There are 4 hidden switches. A switch that is on adds its own fixed numbers to the row, and there is some noise. The rows also spread widely along 2 directions, which tell nothing about the answers.
Some rows, each with its switches (1 for on, 0 for off) after it:
1.00	1.25	1.96	-0.66	-3.56	-2.97	-0.15	-3.46	0.41	-0.02	-0.57	-1.14	-1.02	1.29	-1.55 | 0 0 1 1
-1.13	0.20	0.66	-0.86	-2.93	-0.03	-1.87	-2.26	0.97	-1.41	2.21	-3.16	0.53	1.74	-0.69 | 0 0 1 0
-0.33	2.81	0.06	-0.21	-0.97	-2.77	2.12	-3.01	-0.53	1.69	-0.55	1.86	-1.19	-0.46	-0.34 | 0 1 0 0
0.32	1.18	0.89	-0.70	-2.48	-1.87	1.03	-2.70	0.44	0.16	0.48	0.64	0.69	-0.63	-0.81 | 0 0 0 0
0.54	0.21	1.96	-0.51	-3.47	-2.03	-0.48	-2.90	1.48	-0.85	0.77	-1.58	0.54	0.55	-0.80 | 0 0 0 1
-1.49	2.35	-0.40	0.11	-1.01	-0.70	-1.89	-2.73	1.15	0.61	1.26	-2.61	-2.02	2.10	-0.08 | 0 0 1 1
-1.94	2.63	-0.38	0.26	-1.12	-0.80	-1.38	-2.44	1.88	-0.21	1.97	-2.78	-1.27	1.51	0.28 | 1 0 0 1
-3.51	2.79	-1.37	0.30	0.10	0.61	-1.18	-2.00	0.79	0.02	2.59	-2.80	-1.45	1.76	0.79 | 1 1 0 0
-1.40	0.75	0.05	-0.46	-1.77	-0.18	-0.53	-2.27	0.97	-0.46	1.98	-1.13	0.88	0.13	-0.09 | 0 0 0 0
1.94	2.32	2.25	-0.38	-3.66	-4.28	1.49	-3.55	0.67	0.31	-1.03	0.83	-0.90	-0.07	-1.58 | 1 0 0 1

New rows, each followed by its switches (1 for on, 0 for off):
0.74	2.23	1.08	-0.41	-2.72	-2.86	1.34	-2.79	0.15	0.03	0.16	1.05	-0.16	-0.58	-1.04 | 1 0 0 0
-0.74	2.07	0.09	-0.31	-1.98	-1.27	0.03	-2.30	0.64	-0.34	1.46	-0.82	0.13	0.22	-0.25 | 1 0 0 0
-1.57	0.02	0.72	-0.29	-2.37	0.35	-2.06	-2.20	2.37	-1.51	2.70	-3.78	0.44	1.53	0.22 | 0 0 0 1
-1.41	0.94	-0.12	-0.39	-1.47	-0.14	-0.52	-2.21	1.03	-0.27	2.06	-1.13	0.77	-0.02	0.09 | 0 0 0 0
0.49	2.84	1.10	-0.07	-2.31	-2.87	0.47	-3.14	0.97	0.45	-0.18	-0.26	-1.47	0.53	-0.68 | 1 0 0 1
-2.59	1.38	-1.23	-0.26	-0.34	0.90	-1.28	-1.98	1.28	-0.30	2.71	-1.95	0.41	0.36	0.73 | 0 0 0 0
1.09	2.63	1.38	-0.68	-3.40	-3.37	0.69	-3.17	-0.35	0.33	-0.36	0.04	-1.15	0.74	-1.78 | 1 0 1 0
0.38	1.93	1.25	-0.18	-2.85	-2.41	-0.07	-3.08	1.19	-0.28	0.52	-1.22	-0.69	0.86	-0.87 | 1 0 0 1
-2.14	2.12	-0.88	0.17	-0.10	0.08	-1.38	-2.39	1.60	0.64	1.74	-2.23	-0.92	0.98	0.82 | 0 0 0 1
-0.33	3.01	0.63	-0.01	-2.23	-2.28	-1.09	-2.96	0.81	0.35	0.39	-2.27	-2.48	1.96	-0.98 | 1 0 1 1
-1.83	1.66	-0.58	-0.35	-1.28	0.06	-1.57	-2.34	0.70	-0.10	1.97	-2.28	-0.69	1.41	-0.18 | 0 0 1 0
-1.24	1.41	-0.38	-0.34	-1.06	-0.33	-0.01	-2.26	0.86	0.19	1.75	-0.58	0.34	-0.13	0.10 | 0 0 0 0
-1.14	1.56	0.79	-0.06	-2.16	-1.54	-1.35	-3.01	0.67	0.03	0.53	-3.02	-2.05	2.74	-0.75 | 0 1 1 1
-1.32	3.74	-0.88	-0.17	-0.93	-1.52	-0.41	-2.56	-0.03	0.84	1.04	-0.83	-2.17	1.33	-0.66 | 1 0 1 0
-0.49	2.81	0.78	-0.21	-2.60	-2.63	0.27	-2.99	-0.45	0.18	0.07	-1.19	-2.13	1.95	-1.20 | 1 1 1 0
-0.57	0.96	0.80	-0.12	-2.11	-1.01	-0.84	-2.73	1.52	-0.59	1.22	-1.95	0.13	0.83	-0.34 | 0 0 0 1
-2.69	2.43	-1.63	0.12	0.61	0.42	-1.59	-2.33	1.69	0.73	2.13	-2.41	-1.39	1.21	1.26 | 0 0 0 1
-0.32	2.17	0.26	-0.11	-1.81	-1.77	-0.92	-3.06	0.65	0.64	0.21	-1.77	-1.85	1.62	-0.61 | 0 0 1 1
-0.63	4.53	-0.84	0.18	-0.03	-2.50	0.67	-2.98	0.75	2.14	-0.25	0.52	-2.86	0.28	0.09 | 1 0 0 1
-1.58	4.66	-0.65	0.35	-0.44	-2.71	-0.31	-3.22	-0.03	1.64	-0.24	-1.67	-4.55	2.52	-0.43 | 1 1 1 1
-0.93	2.51	0.40	0.06	-1.79	-1.56	-0.51	-2.75	1.48	0.07	1.07	-1.68	-1.28	1.06	-0.13 | 1 0 0 1
0.05	2.85	1.02	-0.10	-2.81	-2.44	-0.99	-3.17	0.76	0.08	0.32	-2.31	-2.08	2.03	-1.13 | 1 0 1 1
-1.72	1.65	-0.53	0.00	-0.88	-0.21	-1.26	-2.47	1.70	0.15	1.76	-2.25	-0.68	0.85	0.51 | 0 0 0 1
0.26	1.79	0.28	-0.38	-1.55	-1.91	1.36	-2.88	0.13	0.85	0.16	1.47	0.02	-0.89	-0.46 | 0 0 0 0
-2.04	0.88	-0.14	0.04	-1.17	0.43	-2.01	-2.41	2.13	-0.70	2.53	-3.28	-0.01	1.46	0.50 | 0 0 0 1
0.03	0.24	2.53	-0.40	-4.44	-1.34	-1.50	-2.65	2.09	-2.49	1.82	-3.59	0.72	1.60	-0.94 | 1 0 0 1
-0.93	1.87	-0.22	-0.01	-1.13	-1.18	-0.46	-2.85	1.29	0.47	1.10	-1.17	-0.83	0.48	0.10 | 0 0 0 1
-0.75	1.15	0.61	-0.12	-1.79	-1.10	-0.81	-2.71	1.48	-0.17	1.27	-1.61	-0.30	0.65	-0.02 | 0 0 0 1
-1.84	4.33	-0.70	0.41	-0.32	-1.99	-0.74	-3.14	0.27	1.65	0.07	-2.32	-4.40	3.03	-0.45 | 1 1 1 1
-1.27	0.57	0.95	-0.60	-2.66	-0.91	-1.31	-2.73	0.22	-0.92	1.46	-2.74	-0.53	2.33	-0.89 | 0 1 1 0
-0.86	1.14	0.50	-0.11	-1.81	-1.04	-0.88	-2.60	1.61	-0.12	1.32	-1.81	-0.26	0.70	-0.01 | 0 0 0 1
-0.80	1.54	1.24	-0.21	-2.82	-1.70	0.20	-2.55	0.46	-1.12	1.15	-1.45	-0.20	1.21	-0.69 | 1 1 0 0
-1.40	1.16	0.73	0.20	-1.73	-1.14	-0.67	-2.97	1.21	-0.07	1.07	-2.38	-1.17	1.54	-0.07 | 0 1 0 1
-2.42	0.77	-0.73	-0.28	-0.89	1.02	-1.60	-1.80	1.52	-0.68	3.11	-2.29	0.77	0.45	0.69 | 0 0 0 0
-0.86	2.11	-0.22	-0.09	-0.86	-1.21	-0.36	-2.94	1.30	0.81	0.77	-0.80	-0.96	0.18	0.11 | 0 0 0 1
-1.08	1.04	0.28	-0.03	-1.66	-0.53	-1.22	-2.61	1.68	-0.39	1.58	-2.36	-0.08	0.89	-0.02 | 0 0 0 1
-2.30	2.55	-0.63	0.28	-0.88	-0.16	-1.70	-2.48	2.03	-0.16	2.34	-3.18	-1.33	1.56	0.51 | 1 0 0 1
-0.48	0.78	0.93	-0.78	-2.87	-1.00	-0.99	-2.62	0.34	-0.78	1.29	-1.84	0.33	1.27	-0.96 | 0 0 1 0
-1.42	2.80	-1.55	-0.42	0.35	-0.79	0.71	-2.34	0.17	1.82	0.84	1.04	-0.72	-0.83	0.50 | 0 0 0 0
-1.50	2.04	-0.57	0.02	-0.52	-0.58	-0.90	-2.66	1.40	0.70	1.46	-1.68	-0.89	0.67	0.29 | 0 0 0 1
1.22	3.70	1.17	-0.10	-2.55	-4.36	0.70	-3.84	0.03	1.34	-1.58	0.28	-3.05	1.10	-1.62 | 1 0 1 1
-0.66	3.04	-0.38	0.00	-0.76	-1.75	-1.06	-2.97	0.72	1.31	0.12	-1.50	-2.43	1.42	-0.36 | 0 0 1 1
0.12	0.75	1.22	-0.74	-2.91	-1.40	-0.54	-2.76	0.29	-0.67	0.97	-1.36	0.27	1.02	-1.30 | 0 0 1 0
0.09	0.79	1.12	-0.25	-2.57	-1.63	-0.30	-2.99	1.50	-0.44	0.70	-1.25	0.11	0.61	-0.66 | 0 0 0 1
0.25	2.87	-0.03	-0.69	-1.34	-2.41	0.80	-3.01	-0.26	1.48	-0.38	1.14	-1.50	0.08	-0.92 | 0 0 1 0
-0.19	3.17	-0.27	-0.07	-0.87	-2.38	-0.20	-3.19	0.35	1.66	-0.53	-0.32	-2.72	1.09	-0.57 | 0 0 1 1
